The same things were measured in two ways. Each way mixes the same 10 hidden numbers, adds some noise and spreads widely along 6 directions of its own, which tell nothing about the thing.
(in the rows, 128 means zero)
Some things both ways: the first way, then the second way.
[139 182 137 137 137  94  99  87 117 104  54 126  91  83 149  92 126 168
 153 150  99 138 196]
[139  53 129 164 104 141 113 117 121 191  89 149 125 101  92 114 126 104
 111]

[109 111 148 149 121 143 134  90 125 103 145 154  96 102 116 129 113 128
 135  85  99 126 125]
[ 63 102 104 127 140 165 166 142 119 117 105 109 100 131 136 123 106 153
 140]

[ 84  94 129 102 124 156 146 112 164 150 165 128 102  89 192 186 137 104
 117  94  85 110  96]
[127 164  88 164  76 152 117 155 138 190 113 147 141 116 175 127 117 206
  88]

[121 133 107 101 148  92 129 121 122 112 111 122 144 139 149 136 114 135
 102 123 128 133 141]
[162 152 107 141 145  85 150 118 147 132 159 168 150 147 108 132 117 137
 145]

[ 93 130 128 115 151 143  73 112 145  94 118 138  90 120 174 150 134 131
  84 120 100  57 144]
[ 67 154  98 112  32 133  83 159  89 189 144 132 145 124 113 123 149 127
  39]

[154 162 107 118 127 131 123 158 139 147  60  97 140 120 106 121 127 116
 150 201 110 105 154]
[166  85 145 152 151 146  89 116 132 141 104 138 120 143 116 130 141  94
 146]

[108 172 143  32  71 132 127 101 150  65 120 115 135 119 138 159  91 125
 121 194 124  51 102]
[136  94 155 101 168  80 142  77 156 124 113 115 144 160  71 122  88 147
 163]

[194 112 150 174 134 149  21 119 151 141 149 137 133 141 149 122 137 144
  97 105 128 113 120]
[122  86 157 154 128 154 127 124 173 138 112  92  98  94 152 121 137 156
 148]

[ 57 159 129 112 136 129 109  85 110  86 155 184  56 130 144 181 110  83
 108 154 120  98  90]
[142 181 105 168 173  98 133 137 175 160 138 117 138 110 136 101  84 207
 136]

[100 121 148 152 148 102 110 125 114 135 151 170 119 142 126 158 115 106
 135 130 144 150 108]
[ 89 187 157  99 101 124 120 140 173 103 149  92 123  92 161  97 142 187
 108]

[136 156 115 208 146  99 116 143 129 189 129 151 129 112 118 118 118 147
 114 164 113 177 156]
[132 133  70 140 166 181  83 166 151 127  26 127 132 139 161  86  82 149
 119]

[195 129 121 200 147 107 101 107 107 130 169 149 120 132 116 125 126 146
 126 113 175 188 132]
[ 85 131  95 185 123 157 148 162  65 162 104 128  84 124 115 116  77 125
 104]

[ 86 126 108 130 140 119 179 141  91 144 170 156 120 156 141 151 125  91
 119 124 166 174  98]
[176  79 109 138 140 100  97 111 175 154  83 152 138 108 107  94  79 150
 107]

[ 89 154  97 112 115 106 179 104 133 108 148 118  88 108 104 157 137 119
 141 145 106 120 134]
[170 184 141 153 112 117 127 102 128 190 145 147 154 136 102 105 137 138
 138]

[145 114 127 153 152 119 124 120 137 174 166 132 123 117 137 147 128  96
 112 104 100 131 117]
[116 142 135 148 140 146  78 172  88 139  99 107 143 108 149 120 137 122
 106]

[118  87 108 128 128 126 179 182 120 165 177  97 198 139 104 133 122 137
 110 160 155 156 109]
[185 128 128  94 193 114 171  91 174 101 140 143 181 153 130 133 143 138
 213]

[139 183 157 125 109  66  92  85 128 108 108 150 104 135 105 139 115 126
 153 172 124 131 130]
[ 93 158 150 119 165 117 104 132 128  97 117  86  88 126 114  92  81 149
 118]

[118 133 151 176 131 104 146 108 102 140 103 139 103 138 108  71 143 139
 139  86 119 169 163]
[176 120 177 158 103 124 146  89 175 196 163 150 149  89 113 113 165 188
 148]

[128 172 133 127 103 146 110 107 116  80  83 157  89 131  89  95 107 122
 143 149 114 118 132]
[114 166 117 125 107 126 137 133  61 124 148 135 130 150 129 155 136  94
 126]

[ 64 145 113  85 108 155 143 123 115 104 212 165 102 129 152 175 104  93
 101 153 127  95  63]
[131 125 186  48 120 120  85  81 138  78 105  87 139  88 116  98 171  77
 142]

[197 162 144 189 156  64  90 105 148 150 116 160 116 131 136 160 105 129
 137 101 142 149 164]
[183 167 159 190 107 122 151 126 129 150 192 163 126 161 136 165 151 142
 152]

[154 113  94 161 150 134 143 146 108 167 142 123 148 135 125  86 135 135
 106  87 117 192 127]
[169 154 108 181 194 137 155 134 132 121 120 138 119 115 149 127 108 137
 173]

[140  86  95 110 115 175 101 185 173 142 170  96 192 138 111 163 127 138
  97 157 124  89  86]
[ 86 177 130 153 103 150 185  74 108 172 177 158 105 155 122 154 167 183
 172]

[155 122 165 125 104 180  80 167 114 138 142 147 154 157 136 129 129 109
 152 186 186 118  78]
[ 82 129 145 126 104 135 150 106  80 134 186 102 105  95 138 172 155 155
 128]

[175 126  86 150 156 165 102 202  88 134 117 151 168 155  78 150  86  80
 131 242 208 136  93]
[113 119 129 135 160 145 151 141  83  78 160 135 117 144 133 171 179  65
 171]

[110 115  88  92 141 124 144 123 151 118  99 119 138 138 127 130 115 114
  88  69  67 120 117]
[162  99 120 147 112 115 110 114 156 133 100 186 133 163 122 123 135 118
 125]

Other things, the second way, with their names:
Z647: [103 156  63 102  58 135 171 120  85 163 132 159 155 157 142 155 101 166
  96]
Z424: [150 178 147 152 101 132 111 155  67 162 183 116 140 111 131 148 144 116
 100]
Z704: [100  91 154 105 130 120 133 113 146 129 124 115 136 100 107 110 163 115
 147]
Z63: [160 143 146  81  73 135 144 116  99 108 179 138 161 144 138 163 182  71
 137]
Z885: [ 85 168  94  92 152 171 144 162 149  74  74  93 130 118 176  90 121 139
 148]
Z188: [144 108 136 110 146 121 162 118 124 125 125 129 179  94 132 143 167 117
 170]
Z872: [ 95 172  98 135 105 170 156 156 147 124 190 123  97 135 161 129 134 164
 123]
Z266: [116  54  87 151 142 140 166 106  89 120 110 160  99 168 124 180 102 116
 159]
Z904: [103 165 163 115 154 119 162 111 113 123 181 100 126 117  96 124 145 137
 166]
Z658: [163 207 114 164 159 139 141 127 143 176 135 120 137 137 133 107  75 207
 143]
Z14: [137 166  76 148 158  86 114 137 121 153 105 135 153 114 123 102  96 127
 121]
Z739: [121 101 194 108  43 117 141  69 126 126 148 122 114 133 126 164 176 121
 136]
Z823: [108 131 153 161 117 173 143 125 126 140 138 143  86 128 119 114 142 144
 138]
Z881: [100 161 132 115 121 112 129  95  83 116 127 132 123 149 111 142 127 129
 135]
Z792: [127 137 117 104  77 115 117 138 109 146 131 157 179 104 131 126 168 120
  95]
Z357: [158 106 135 120 137 160 158 133 155 111 156 138 140 150 146 146 154 127
 168]
Z917: [135 107 142 107 115 120 170 136 131 105 162 129 158 151 138 163 152 117
 159]
Z141: [126 154 118  79  58  92  97 158 123 120 104 134 187 133 150 118 120 141
  63]
Z442: [108 160 170 191 132 142 160 129 112 208 214 128 121  86 110 131 172 191
 143]
Z238: [143  85 208 113 168  93  87  91 226  87  73  56 112  50 120  72 124 137
 156]
Z807: [ 73 149 137 115  58 142 105  98 125 144 118 117  92 120 132 112 147 144
  97]
Z426: [103 181 181 110 111 149  91 108 161 123 143  74  94  78 142  84 143 172
 115]
Z918: [124 135  97 134 162 124 170  70 110 157 115 174 131 157  77 123 107 145
 166]
Z25: [152  79 167 116  71 140 126  47 128 124 166 191 112 152 109 167 228  70
 162]
Z218: [172  94 112 112 126 117 179  91 178  76 151 146 142 138 160 182 167 109
 190]
Z30: [ 80 171 152  70  89 102  70 162 100 171 116  76 213  73 127  98 162 160
  65]
Z675: [143 195 101 175 169 111 138 158 100 195 147 123 164 162 111 126  74 191
 129]
Z854: [ 90 182 167  72  64 109 123  89  85 148 172 124 160 126 113 139 184 144
 114]
Z343: [196  91  99 168 170  95 143 157 156 152 143 197 167 173  98 137  84 149
 128]
Z365: [115 149 148 176 133 143 112 131 140 139 136 108  71 110 126 119  89 185
 102]
Z140: [166  93 160 159 120  94 157  73 198 178 158 160 132  79 101 110 148 170
 150]
Z370: [204 142  35 144 169 100 135 135 119 119 126 200 150 193 137 150  63 116
 133]
Z604: [151 156 139 134 131 104  40 148 128 160 117 126 141 122 115  98 102 144
  70]
Z977: [123 117  88 140 160 161 129 129 134 117 105 133  96 153 141 128  97 132
 147]
Z165: [133  65 145 118 152 133 160  68 145 138 164 138 119 109 112 158 146 169
 170]
Z512: [109 118 138 102 102 132  97 145 146 108 101 116 142 110 157 119 148 140
 107]
Z471: [154 181  97 219 192  96 180 115 118 207 163 144 137 136  98 126  79 188
 173]
Z774: [182 147 118 116 139  95 124 123 155 116 153 130 158 123 146 141 110 152
 129]
Z599: [191 149 154 168 140 116 179 126 183 147 172 155 148 136 135 130 124 178
 171]
Z974: [124  98  95 126 103  75 160 129  99 156 149 138 158 150  97 165  93 135
 104]
Z971: [ 94 155 143 146  78 120 117 133  94 185 172 144 115 133  86 119 129 150
  75]
Z313: [125 212 188  65  89 110 102 124 117  97 160  76 148 102 134 107 163 115
 109]
Z698: [169 107  97 105  82 145  80 183  97 117 140 142 153 129 150 143 142  58
  69]
Z537: [161 164 115 146 133 100 102 162 161 149 112 121 165 140 137 100  97 152
 112]
Z35: [137 158 126 107 143 176 107 145 107  55 155 130  95 139 169 149 161  84
 141]
Z753: [153  81  95 175 144 123 128 111 117 182 112 162 123 133  99 138  95 139
 124]
Z296: [131  51 156  79 137 171  93 109 148 104 110 112 125 154 120 132 164  83
 156]
Z110: [166 131  99 100 156 130 156 131 171  77 141 128 157 118 161 138 143 103
 170]
Z514: [101 123 146 169  60 166 150 109 129 171 179 126  79 102 150 152 171 161
 123]
Z181: [169 132 141 140 112 142 156 128 126 140 137 113 140 103 138 129 139  99
 151]
Z22: [105 113  42 115 129 141 132 183 103  96  57 151 136 171 152 130  50 135
  86]
Z388: [123 152 109 127  46 156  98 116  89 127 126 142  92 141 160 144 149  88
  92]
Z567: [ 99 129 176  95  99 118  70 132 110 143 104 105 148 119  97  90 143 119
  89]
Z83: [153  29  99  99  97 139 137 120 101  97 136 147 123 142 137 179 142  48
 128]
Z415: [132 121  86 100 137  90 113 115 128 122 102 130 150 114 114 106 113  88
 120]
Z492: [ 68 149 134 109  91 149 126 127 103 131 144 141 104 176 104 116 140 127
 110]
Z838: [164 122 105 149 106 130 163 126 176 158 127 167 149 151 128 109 125 134
 146]
Z819: [111 121 127 159 145 105 166 120 139 141 123 124 128 112 130 127 121 161
 156]
Z245: [107 183 106 112 140 141 165 112  68 112 172 108 119 147 139 166 137 116
 167]
Z987: [146 150 157  92 158 140 138 142 151  76 156  74 152 104 163 139 160 128
 169]
Z563: [127  80 186  82  76 142 166 117 142  74 186 118 138 144 138 174 214  67
 168]
Z883: [109 162 178 113 153 118 143  78 167  86 159 114 115 114 143 129 181 161
 190]
Z88: [171 128 121 138 139 126 131 137 136  99 148 135 145 109 176 159 169  99
 160]
Z103: [114  59  91 134 162 156 191 107 121  74 123 141  77 179 136 171 102 103
 190]
Z354: [ 96 143 127  76 165 139  85 122 152  41 107  77  99 104 158 103 147  91
 148]
Z928: [102 105 113  61  84 121  89 112  85 108 102 166 137 186  95 134 110 106
  72]
Z665: [145  86 121 117 118 143  58 133 121 118 111 134 105 107 124 117 133  75
  87]
Z791: [ 91 150 165 181  89 146 134 117  78 168 149 111  79  84 136 137 137 166
 110]
Z319: [112  68  74 120  97 128 111 117 122 136  92 144 109 127 110 117 116  64
 102]
Z612: [216 101 177 130 182 116  99 123 185 100 130 107 146 120 139 120 129 113
 168]
Z975: [119 154 145 163 140 151 157 111 119 152 127 118 102 112 124 118 114 165
 152]
Z404: [133 112 150 165 142 130 181  83 204 160 167 169 111 130 115 115 159 188
 183]
Z444: [128  92 162 110  66 122 120 105 104 144 123 140 128 158  89 143 133  99
 103]
Z777: [129 165 185 114 104 162 113 128 105 141 118 100 142 116 125 118 141 154
 120]
Z955: [169 129 154 113  62 135 169 119 110 131 235 183 161 156 126 194 213 103
 138]
Z617: [140 148 125 100 120 138  52 163  64 132 142 115 146  87 136 122 159  70
  76]
Z687: [189  92 110 149 148 104  94  93 144 134  96 155 117 112 121 124  96 117
 120]
Z636: [114 144 120 144 112 141 142 108 192 115 151 122  74 102 158 108 138 164
 138]
Z363: [ 80  71 123 121  75 156 107 131 103 136  54 144 137 112 145 131 164 116
 100]
Z803: [147 159 100  73 109 142  95 161 108  90 142 106 152 144 165 142 125 101
 102]
Z4: [118  88 164  88 123 103 118 137 139  95 134 103 142 143  90 114 138  64
 132]
Z453: [127 126 124  93  72 114 132 150  67 142 118 151 210 138 123 150 181  70
 113]
Z981: [131 118 217  82 108  97  66 123 151  99 116  54 136  90 110  93 151  89
 112]
Z767: [ 72 168 174 121  77 166 119 154 135 146 167  80 109 100 134 110 150 178
  89]
Z516: [123  98 126  91 109 115  69 133 125 139  72 121 150 110  93  88 108 104
  78]
Z130: [164  87 154 125 166  93 155  93 145 148 124 120 176 135 100 141 128 133
 179]
Z475: [173  34 161  90 110 126 103 121 135  87  74 178 170 146 110 121 179  37
 137]
Z215: [ 95 148  74 106  79 117 133 170  87 107 136 129 133 158 148 148 101 113
  83]
Z493: [135 112 107  96 108 139 119 103 110 113 119 120 132 147 135 161 136  99
 134]
Z806: [156 129 106  95 112 134 122 169  69  73 142 142 152 168 141 162 129  47
 112]
Z236: [134  84 147 126 110 140 102  98 136 141 130 141 122 117 134 139 172 114
 135]
Z691: [171 164 186 102  56  95  81 145 192 163 118 130 221  87 156  83 188 164
  90]
Z549: [135  98  98 139 103 131 184 132  95 146 166 154 150 143 138 185 137 132
 137]
Z632: [154 134 157 114  97 117  94 114 105 200 121 141 190 118  86 110 143 139
 100]
Z182: [120  14 114 117 107 116  81 146 138 156  46 130 151 112  97 102 109  84
  86]
Z684: [154  98 138 179 126 152 161 139 110 130 154 148 115 128 152 174 141 132
 149]
Z170: [132 116  52 113 141 114  87 141  72 123  86 137 140 166 139 147  73 104
  98]
Z457: [ 94 151 135  92  90 101 135 159 182 136 124 100 178 109 157  90 143 173
 111]
Z963: [110 145 180  99  34 146  96 117 145 152 134 135 134 110 130  99 187 138
  90]
Z573: [190 117 163  96  63  99 142 142 136 133 159 141 226  94 157 153 211  92
 131]
Z100: [129 167 154 109 159 157 143 114 151  93 152  97 113  86 154 109 151 147
 171]
Z209: [ 78 167  83  71 127 147 152 174 100  73 115 116 151 161 144 122 122 102
 125]
Z154: [124 120 119 168 144 106 146 143 112 137 152 142 128 145 115 147 121 123
 137]
Z780: [ 80  82 137 106  91 140 121  92  85  86  68 119  90 131 118 138 153  45
 141]
Z489: [126 198 130 110 150 103 122 120  99 105 109 115 134 170 114 115  83 140
 138]
Z863: [147 132 103 138 112 182 153 122 124 138 145 139 125 139 166 155 151 140
 155]
Z990: [ 97 155 161 124  71 130 142 140  60 150 194 122 130 143  93 148 165  86
 107]
Z751: [149 152 132 144  86 149 129 103 120 150 162 154 114 134 137 142 162 125
 131]
Z733: [ 89 161 117 116 111 144 139 115 130 131 161 104  88 126 139 118 112 167
 117]
Z456: [121 182 113 165 126 127 158 112 112 156 148 133 116 142 133 140 123 157
 147]
Z29: [115  62 184 133  91 135  88 139 160 162 107 108 127 104 100 104 126 148
  85]
Z2: [ 84 158  94 108 147 176 135 166  86  97 125 141 126 182 136 129 126 122
 128]
Z85: [108 119  71 130 101  98 144  78  94 134  99 176 106 206  99 150  77 120
 123]

Some of these things the first way, each followed by its name:
[105 142  86 142 157 104 120 159 119 112  87 134 116 124 103 131 132 154
 161 148 121 151 168]  Z319
[143 181 147 149 133  91 119 120 127 151  86 164  98 121 145 146 114 110
 173 138 128 145 156]  Z365
[121 103 118  97 149 102 117 129 121 127 115  98 157 134 172 123 143 154
 108 103 121 144 137]  Z140
[119 121 118 138 131 138 155 104 118 107 122 128 131 107 118  89 103 145
 105  82  98 130 151]  Z453
[141  96 154  82 105 172 107  79 144  74 162 126 122 112 160 164 110 114
  96 110 141  72  82]  Z917
[109 143 167 129 128  82 140  33 127  89 152 155  64  93 162 188 111 108
 134  99 131 125 126]  Z599
[107 154 149 129 138  94 104  65 119  80 137 156  67 140 142 160 122 114
 111 120 144 105 130]  Z971
[121 184 178 185 141  66 157  81 111 121  47 166  63 108  88 109 111 110
 202 113 113 145 207]  Z29
[172  94 133 128 120 185 107 136 144  93  89 112 151 131 109  97 115 130
 121  89 138  87 136]  Z563
[183 126 146 125 120 115 110 115 141 155 120  80 150 147 143  96 156 132
 111 103 117 132 135]  Z612
[ 95 118 114  97 122 100 171 103 127 130 167 120 126 150 155 160 139 112
  99  98 135 159  94]  Z370
[158 124  89 154 116 111 123 178 162 139 127 137 184 191  62 100 121 171
 110  72 115 156 125]  Z85
[131 145 118 111 102 154 128 174 127 147  59  93 149 140  97  74 158 133
 163 178 109 131 142]  Z426
[145 144 129 105 104 149 119 133 111  91  76  97 149 137  99  65 128 151
 130 163 130 109 144]  Z904
[118  96 117 126 137  98 162 119 180 166 131  89 136  94 140 126 153 153
 130  23  37 128 168]  Z977
[145  94 134  80 105 161 120 138 182 142 125  54 167 111 147 134 151 136
 102 133  85  58 132]  Z296
[109  87  73 121 155 137 141 206 136 154 113 117 158 134 107 177 142 115
 169 162 142 145 120]  Z636
[134  92 146 119 132 132 148 111 119 130 119 102 149 106 153 108 131 138
 129  87 123 143 138]  Z573
[109 130 100 127 122 124 151 138 171 147 105 128 110 112 117 133 144 138
 171  52  50 141 150]  Z388
[104  96 102 106 150 144 157 164 100 146 146 115 168 128 158 142 121 119
 105 160 156 147 109]  Z792
[145 106 157 143 156  95  96  96 121 138 142 102 115 117 144 139 151 124
 130 127 131 120 147]  Z442
[133 130 141 132 127 100 160 164 116 175  99 115 165 153 132 100 138 136
 157 124 143 172 146]  Z774
[115 105  94 146 145 164 149 194 130 148  91 156 162 132 114 113  97 131
 148  85 114 142 144]  Z218
[116  77 109 147 153 119 181 136 129 174 142 102 160 145 121  92 143 128
  92  25  93 164 134]  Z691
[125 157 148  79 134  79 157  74 101  91  52 103 113 116 157 145 108 106
 132 179 154 132 151]  Z343
[139 114 148 138 119 177 116 118 132 118 122 120 111 126 141 112 145 119
 114 107 137  96 133]  Z767
[147 146 141 172 156  77  68 139 101 126  98 139 147 142  89 103 115 160
 142 193 152 151 157]  Z704
[159  77  71  53  96 223 158 194 135 109  96  30 228 121 114  94 135 158
  97 197 149 102 101]  Z209
[168 158 161 124 117  89  58  90 142 120 121 105 142 144 145 103 126 158
  85 147 114 107 140]  Z567
[115  97  99 132 157  76 169 115 139 126 175 113 127  81 138 221 119 139
 146 144 153 149 143]  Z838
[135  99 128 105 126 131  90 148 128 103 110  97 169 129  97 150 128 140
 135 216 163 118 106]  Z457
[178  91 129 117 106 169  87 123 159 103 132 113 162 139 119 116 127 150
 111  92 125 117 100]  Z103
[142 136 121  95 128 128 128  85 108  87 100 124 134 129 139 110  93 121
  80 131 126 137 109]  Z475
[ 97 158 101  76  91 156 127 122 121  79 114 116 145 130 133  98 109 156
  77 177 106 106 107]  Z918
[129  91 119 113 135 128 127 171 150 170 123  88 169 143 114 127 155 120
 135 114  93 124 120]  Z236
[ 99 120 125  91 122 134  92 130 154 122 112 133 142 134 121 121 106 119
 104  96  47  88 103]  Z883
[126 118 157 179 141 107 136 135 112 140 140 166 111 132 123 149 130 117
 181 115 176 165 139]  Z83
[158 133 108 126 103 205 125 116 104  52  73 116 105 157  75  55 139 116
 115 113 144  93 131]  Z990
[ 98 150  90 140 142 100 130 170  88 118  90 131 139 153  71  83 130 151
 152 173 137 171 150]  Z415
[135 109 113 118 119 141 166 143 132 140 102  82 165 121  90 106 130 128
 117 154 125 132 132]  Z2
[119 113 138 109 131 143 120 113 108 154 138  91 117 149 174  76 181 115
  92  92 103 128 121]  Z617
[101 145 171 178 108  85 159 119 141 144 136 159 125  97 140 130 117 181
 175 121 134 176 167]  Z647
[132 140  62  98 100 222  99 164 131  70 126 161 132 142  77 115  88 112
 109 145 102  94  72]  Z780
[ 82 114  99  82 132 172 159 129 114 125 131 118  98 146 158 128 157  80
 106  93 108 111  97]  Z665
[119 130  93 131 136 176  62 193 114 130 126 146 147 177  89 108 126 111
  97 188 128 114  83]  Z354
[163 159 152 137 122 132 125 118 114 121  67 150 108  96 133 142 102 103
 188 178 152 143 140]  Z684
[177 124 115 166 124 112 143 160 125 170 151 116 165 127  96 123 134 147
 151 149 155 180 134]  Z975
[151 145 165 160 111 139  96 139 131 154 107 132 139 155 149  83 150 153
 117 135 145 134 145]  Z803
[163 130 131  85 109 121 165 118 127 122  96  81 153 105 151 141 125 130
 157 167 155 136 138]  Z806
[117  72 119 111 119 209 171 112 134 113 165 114 114 117 156 124 135 100
  78  52 118  92 102]  Z357
[141  68  95 123 160  85 153 179 145 163  93  59 201 131  88 128 148 154
 140 128 121 160 153]  Z404
[186  90 118 120 148 130  66 113 141 122 166 116 159 154 154 149 126 123
  70  85 146 107 101]  Z154
[185 127 138 235 161  93  88 114 116 153 127 158 126 153 108  73 124 156
  99  63 137 190 167]  Z823
[181 160 129 173 111 139 118 122 104 116  62 111 121 115 100  39 148 184
 163 135 133 176 185]  Z181
[151 132 131 115 102 136 132 108 147 117 139  83 131 129 112 124 147 129
 105 137 120  91 126]  Z675
[135 160 140 113  91 135 139 153 156 111  83 154 129 119  86 147  94 124
 203 150 121 113 130]  Z739
